Every row belongs to one group in each of 3 separate groupings. Each group adds its own fixed numbers to the row, and there is some noise. The rows also spread widely along 14 directions, which tell nothing about the answers.
(in the rows, 128 means zero)
Some rows, each with its group in each grouping after it:
[132  88  78  95  99 128  92 112 108 133 103 115 165 126 105  69 101 115
 121 138 159 106  85 137  82 136 115 135 140 125 155 134 127]  Zegad (0) k788
[130 152 110 117 132  87 109 149 189 138 104 140 133 154  92 148 163 180
 175 163  79 160 143 173  98 104 150 148  58 105 127 102  96]  darel (0) k788
[164  66 152 159 115  94  88 123 101 134 148 131 156  88 171 106 134 150
  48 111  81  94 112 155 166 157 100 104 160 147 115 118 119]  kasi (2) k90
[119 161 106  99 118 172 186 146 156 136 114 142 107  81 126 148 180  91
 119 151 171 122 137  93 118 113 109 162 147  57 165 106 144]  Zegad (1) k891
[174  68 109  96 151 155 126 170 210  82 128 163 146  81  77 129 148 148
 122 141 138 112 171 136 113 145  90 134 143 121  68 145 104]  vod (1) k275
[ 90 138 129 140 171 146 150  99  66  75  59 162 144 120 120 136 106  84
 128 145 154 185 119  89 151 175 203  98 185 101 129 109 125]  darel (2) k275
[147 129 103 117 205 136 138 134 129 133  90 146 127 134  93 140 146 106
 120 150 138 132 105 117 115 196 181 145 142  81 119 118 102]  dero (0) k88
[121 136 166 132 139 140 145 110 107 133 157 129 117 148 151 189 134 142
 146 101 149 125 134  90 149 145 143 137 157  88 123 142 149]  dero (1) k850
[159  92 177 159  89  96 131 116 188 135  96 142 140  86 145 208 148 147
  54 161 153 140 167 127 202 162  93 129 181  97 114 120 153]  vod (0) k88
[173 133 132 152 125 110 108 106 169 123 140  99 124 156 124 154 121 142
 115 115 144 137 123 118 142 146  71 205 142  72  77 150 106]  kasi (1) k90
[190  75 129 156 141 128  89 127  86 110 202 149 118  83 183 137 132 151
 101  80 110  77 106 124 111 154 120 107 172  83 114 124 137]  dero (2) k850
[116 113 107 141 150 177 142 153 107  83 156 119 100  92  94  89 139  81
 152 154 115 118 127  97 133 150 147 122 172 141  81 141 142]  Zegad (0) k891
[132 144 132 129 212 175 116 150  83  70 162 163 119 136 124  82 133 112
 150  77 100 116 102 123  85 130 153 151 117  91 119 122  76]  vod (2) k891
[ 58 119 227 100  67 147 102  96 104 151 104 143 154 134 135 125 122 117
 126 124 156  96 134 140 125  97 102 127 109 128 195 145 141]  kasi (0) k850
[ 80  86 167  95 108 158 144 119 132 118 117 135 135 128  77 128 117 110
 165 141 162 118 140 126 134 115 125 114 144 149 150 168 144]  Zegad (1) k88
[101 108 159 136 106 108 105 103 150 106  89 176 107  91 116 176 111 122
 157 142 128 130 140 142  69  95 129  98 119  89 160 141 149]  Zegad (2) k850
[124 120  95  66 107 169 130 138  88 126 162 159 168 123 162 132 152 171
 176 118 153 132 146 102 108 123 180  99 120  88 167  89 127]  darel (2) k850
[126 142 191 118 159 116 112 121 177 160 125 146 116 145 137 194 134 153
 114  90 107 103 156 119  98 144 114 142  84 111  82 151 116]  Zegad (1) k90
[149 151  85 152 168  86 120 110 114  91 105 121 133 179 127 139  91 146
 180 101 105 179 107 124 101 129 170 141 128 101  93 123 106]  darel (2) k88
[130  88  94 123  61 130  55 108 104 122 103 147 149  72 132  66 115  97
 104 175 150  91  71 155  90 128 105 126 141 101 184 119 137]  dero (2) k275
[105  63 184  87 132 146 127 117  90 140 191 154 121 138 114 173 141 158
 182 131 131 106 139 143 167 148 184  73 150 132 177 142 142]  darel (2) k275
[156 123  89 122 150  93 143 128 129 164 134  72 129 154 140 140 105 132
 105  96 110 105 120  96 128 169 124 128 154 172  56 147 156]  Zegad (0) k891
[158 113  57 111 111 113 163 120 149 129 104 113 156 116 132 169 139 142
 132 150 169 161 136  99 130 133 138 134 186  79 134 108 151]  Zegad (0) k275
[147  89  32  73 101 160 100 117  90 130 142 119 137 120  92  73 116 104
 164 188 177 117  76 120 118 177 168 130 149 102 164 120 126]  darel (2) k891
[156 123 143 140 156  88 177 148 101 157 138  90 161 130 192 152 144 163
  62  60  81 105 150  95 189 159 122  92 176 197  64 117 162]  dero (0) k891
[141  89  93  95 115  89 129 124 153 191 131  80 126 143 103 142 120 133
 126 144 124  86 107 136 124 153 117 126 145 165 116 154 155]  Zegad (0) k275
[ 75 109 134 122  99 108 120  93  65 154 126 115 137 149 143 109 102 118
 174 114 134  98  71 132 113 113 169  99 140 143 204 153 165]  dero (1) k88
[122 111 174 149 177 100 124 126 154 124 113 129  99 149  66 161 138 125
 137 160  87 135 128 161 166 165 144 137 138 144  92 149 112]  darel (0) k275
[131 118 152 129 116 122 125 107 178 120 103 134 118 131  95 162 117 123
 137 128 160 130 132 133 107 110  85 165 132  83 131 155 125]  Zegad (1) k88
[130 124 171  87 138 102 146 116 168 163  99 139 127 160 109 208 135 156
 152 101 151 108 151 131 102 119 110 141 113 100 151 144 142]  dero (0) k850
[131 126 132 155  62 154  87 115 131 105 159 114 135 103 152 118 129 121
 123 150 142 126 134 100 134 122  92 158 153  94  98 131 144]  Zegad (0) k90
[120 156 110 131 103 105 131 123 142 182  70 103 136 107 156 131 127  93
  56 148 134 108 113 103 127 163 114 140 136 133 108 116 151]  Zegad (0) k88
[140 122 143 175 133  72  82 124 132 105  99 151 174 107 184 115 121 169
 100  81  60 130 140 144  80 105 117 108 105 126  96 113 111]  kasi (0) k90

New rows. What belongs after each?
[138 103 155 119  75 129 111 101 106 157 207  87 116 163 145 164 123 151
 168 113 156  99 121 110 171 139 115 149 164 110 136 152 163]  darel (0) k90
[ 94 151 170 129 177 182 132 164 125  88 122 185 124  91 114 100 171 110
 118 135  91 120 150 127 116 142 147 127 101 117 100 113  89]  darel (1) k850
[125  95 104 102 138 136  99 147 168 155 142 111 114 123  82 116 122 128
 145 171 108 102 132 132 117 186 148 121 101 159  59 160 125]  kasi (1) k788
[161 100 141 127 149 101 155 113 134 162 181 107  94 147 152 224 128 160
 143  74 142 106 138 102 128 143 135 124 174  82 122 143 169]  Zegad (0) k788
[141 113 140 144 110  75 194 138 165 115  84 111 160  98 158 145 142 150
  93  67 104 126 165 121 148  74  55 121 172 154 109 129 154]  kasi (1) k90
[131 151 144 153  44 106 126 115 144 154 161  96 107 116 175 160 151 134
 133 134 127 121 127 125 154  81  76 170 140  81 154 118 158]  kasi (2) k90
[119 127 180 118 120 124 150 131 144 161  67 137 138  84 132 126 162  90
  35 125 142  83 124 143 141 127  60 156 152 109 168 116 126]  kasi (0) k275
[134 172 104  93 112 175 103 118  86 163 172 117 138 161 178 104 132 125
 132  92 173  96  89  91 102 149 132 186 109  59 147 117 111]  darel (1) k88
[115 119  97  65  99 129  87 120 148 137  78 129 194 169  91  75 107 148
 133 136 165 128 101 152  86 119 107 167  80 130 159 134  92]  vod (1) k788
[103 123 184 120 201 163 119 125 135 101 112 162 101 144  65 130 118  92
 131 120 142 113 114 132 112 170 139 160 122  97 114 163  92]  vod (1) k788
[155 184  71 146  64 126  98 128 136 130 175  58 126 174 135  93 140 143
 162 155 130 147  97 124 150 105  85 228 118  89 104 114 119]  darel (0) k891
[123  84 115 132 143 129 131 131  96 108 141 122 144 117 116  98 134 127
 142 141 108 125 118 130 144 147 159 102 160 143 127 134 132]  kasi (0) k891
[132 116 135 178 145 104  71 102  80  88 159 133 144 160 138 112 120 161
 155 133  84 161  97 148 146 148 179 128 131 111 117 122 103]  darel (0) k891
[ 83  77 147 115 107 164 121  95  91 125 161 104 117 146  79 110 101  85
 165 169 173 108  94 107 186 177 155 130 186 151 142 181 153]  vod (1) k90
[ 89 162 129 126 156 165 196 165 121 161 145  97  89 121 111 137 181  83
 128 167 108 120 131  96 181 160 167 140 158 141 109 118 145]  Zegad (0) k88
[132 133 165 102 122 139 134 122 161 144 103 163 107  91 137 161 137 106
 103  97 161  78 145 106  89 138  85 142 125  83 135 140 140]  darel (1) k90
[156 120  55 156 110 123 110 146 117 116 203  97 163 127 173 109 162 188
 156 154  76 164 127 111 162 144 177 126 140 116  75 101 117]  kasi (1) k90
[183  80  85 120 100 114 115 112 134 121 158 133 128 102 138 145 128 150
 132 116 163 105 112 127 112 139 102 138 171  67 146 133 144]  darel (1) k850
[107 151 140 144 159  92 142  94 106 106 107 115 133 191 126 174  96 144
 178  87 116 175 117 122 114  92 150 141 140 107 129 137 122]  Zegad (2) k275
[155  51  90  84 165 157 160 162 136 113 126 147 153  76  89 116 157 130
 114 156 134 110 157 117 137 187 154  86 178 139 100 125 125]  kasi (0) k850
[173 127  95 122 114  90 122 137 139 176 191 109 111 140 157 159 172 177
 147 120 101  97 104 155 117 117 124 157 121  76 164 105 130]  darel (0) k850
[153 105 125 122 138 116 124  92 139 146  89 112 125 118 131 150  84  89
  72  99 183  92 112  97 116 185  84 153 181  99  92 166 144]  kasi (1) k275
[134 175 115 161 138 154 150 148 119  88 155 113 108 119 160 133 141 111
 131 114 121 146 131  87 149 119 120 170 169  88  81 112 129]  vod (2) k275
[130  92 112  80 154  67 148 110 163 143  24 152 146 137  75 163  96 132
 142 129 139 134 130 151  93 146 150  89 121 148 150 137 129]  darel (2) k88
[134 146 130 120 137  58 123 103 152 167  61 156 150 129 175 187 125 154
  99  93 125 123 125 129  74 127 144 116 101  89 168 110 139]  vod (0) k891
[122 155 155 114 110 131  86 153 150 165 198 143 107 136 174 150 161 171
 164  86  97  75 131 144  60  83 122 153  62  75 158 122 126]  vod (0) k788
[144  75 132 134  87  94 127 104 162  99  44 117 169  99  82  99 110 105
  84 154 160 134 126 149 150 121  49 149 181 134 134 142 130]  kasi (0) k90
[183  83 109  93 156 138 142 119 119 154 168 125 161 153 126 156 160 173
  91 122 160 122 108 129 165 173 125 161 166  75 146 116  98]  Zegad (1) k850
[137 158 104 158 141 125 168 138 154  82  73 137 147  98 142 126 136 114
 102 105 127 162 141 100 110  98  98 153 156  91  96 111 121]  Zegad (1) k88
[ 74 126 198 156 136 109 135 125 154 132  90 163 113  99 103 151 164 116
 115 161  75 129 134 158 139 110 136 116 110 135 153 133 123]  Zegad (1) k90
[149 132  90 113 114  76 171 128 167 160  54  71 139 142  87 121 125 105
  85 146 139 121 109 138 160 139  66 172 167 162 108 130 141]  darel (0) k275
[134 141  70 158 125 134 167 139  85 127 137 111 126  70 192  98 149  92
  78 106 113 105  99  75 128 142 128 123 193 113 115 106 161]  Zegad (1) k90
[137 124 174 163 153  90 156 100  98 138 139 121 100 139 154 170 139 115
 102  81 133 105  88 133 154 123 115 154 184  78 189 133 146]  vod (0) k891
[161 151  73 114 129  95 161 158 155 156  90 131 156  92 163 123 182 142
  96 113 105 107 123 123  92 108 110 139 128  99 149  82 132]  dero (0) k90
[196 105  80 155 136  59 103  97 162 151 113  85 149 168 118 174 114 168
  92 159 133 158  95 135 174 194 121 169 165 106  71 137 116]  dero (1) k275
[184  66 125 115  96 122  84 128 162 121 156 123 121 107 112 133 102 146
 126 128 142  94 137 141 129 155  82 127 145 129  81 152 132]  darel (2) k88
[108 137 192 164 134 122 127 105  99  99 126 108 110 168  97 120 120 109
 134 111 130 135 100 151 170 114  94 179 159 110 142 143 117]  darel (0) k788
[ 92 117 143 173 105  88 112 111 136  81  66 162 149  87 133 126 128 128
 141 139  83 158 136 144  88  76 139  92 131 124 149 119 142]  Zegad (0) k90
[116 154 108 138 137 148 148 138  91 119 113 116 120 104 132  87 141  81
 102 138 118 120  96 115 135 138 122 153 156 111 127 110 120]  kasi (2) k850
[ 98  90 176 149 136 120 134 114  87  52  74 159 156  91 120  81  97 104
 123  85 111 130 132 143 113  81 100  90 163 156 146 142 127]  kasi (2) k891
[142  89 155 131 113 136 131  75  64 127 152 136 132 117 174 184 108 124
 101  98 191 125 113  88 164 159 137 108 208  69 170 129 164]  Zegad (2) k891
[140 152 130 153 140 118 106 134 149 146 175  65  81 173 101 123 119 118
 150 132  90 102 107 131 131 150  99 195 119 133  50 166 121]  kasi (0) k850
[140  60 157  75 161 145 124 126 184 147  99 209 131  82  89 196 157 143
 118 153 165 107 157 141  89 169 156  95 118  64 172 135 111]  Zegad (1) k88
[125  90  94  97 141 123 127 128 107 154 117 153 138  95 134 127 133 125
 117 142 125  96 114 120 110 185 180  78 137 132 138 125 142]  darel (1) k850
[104 142 177 144 151  98 113  86 103 150 141  95  97 188 129 154  90 113
 169  73 118 100  99 117 102 130 129 158 127 113 125 175 140]  kasi (0) k90
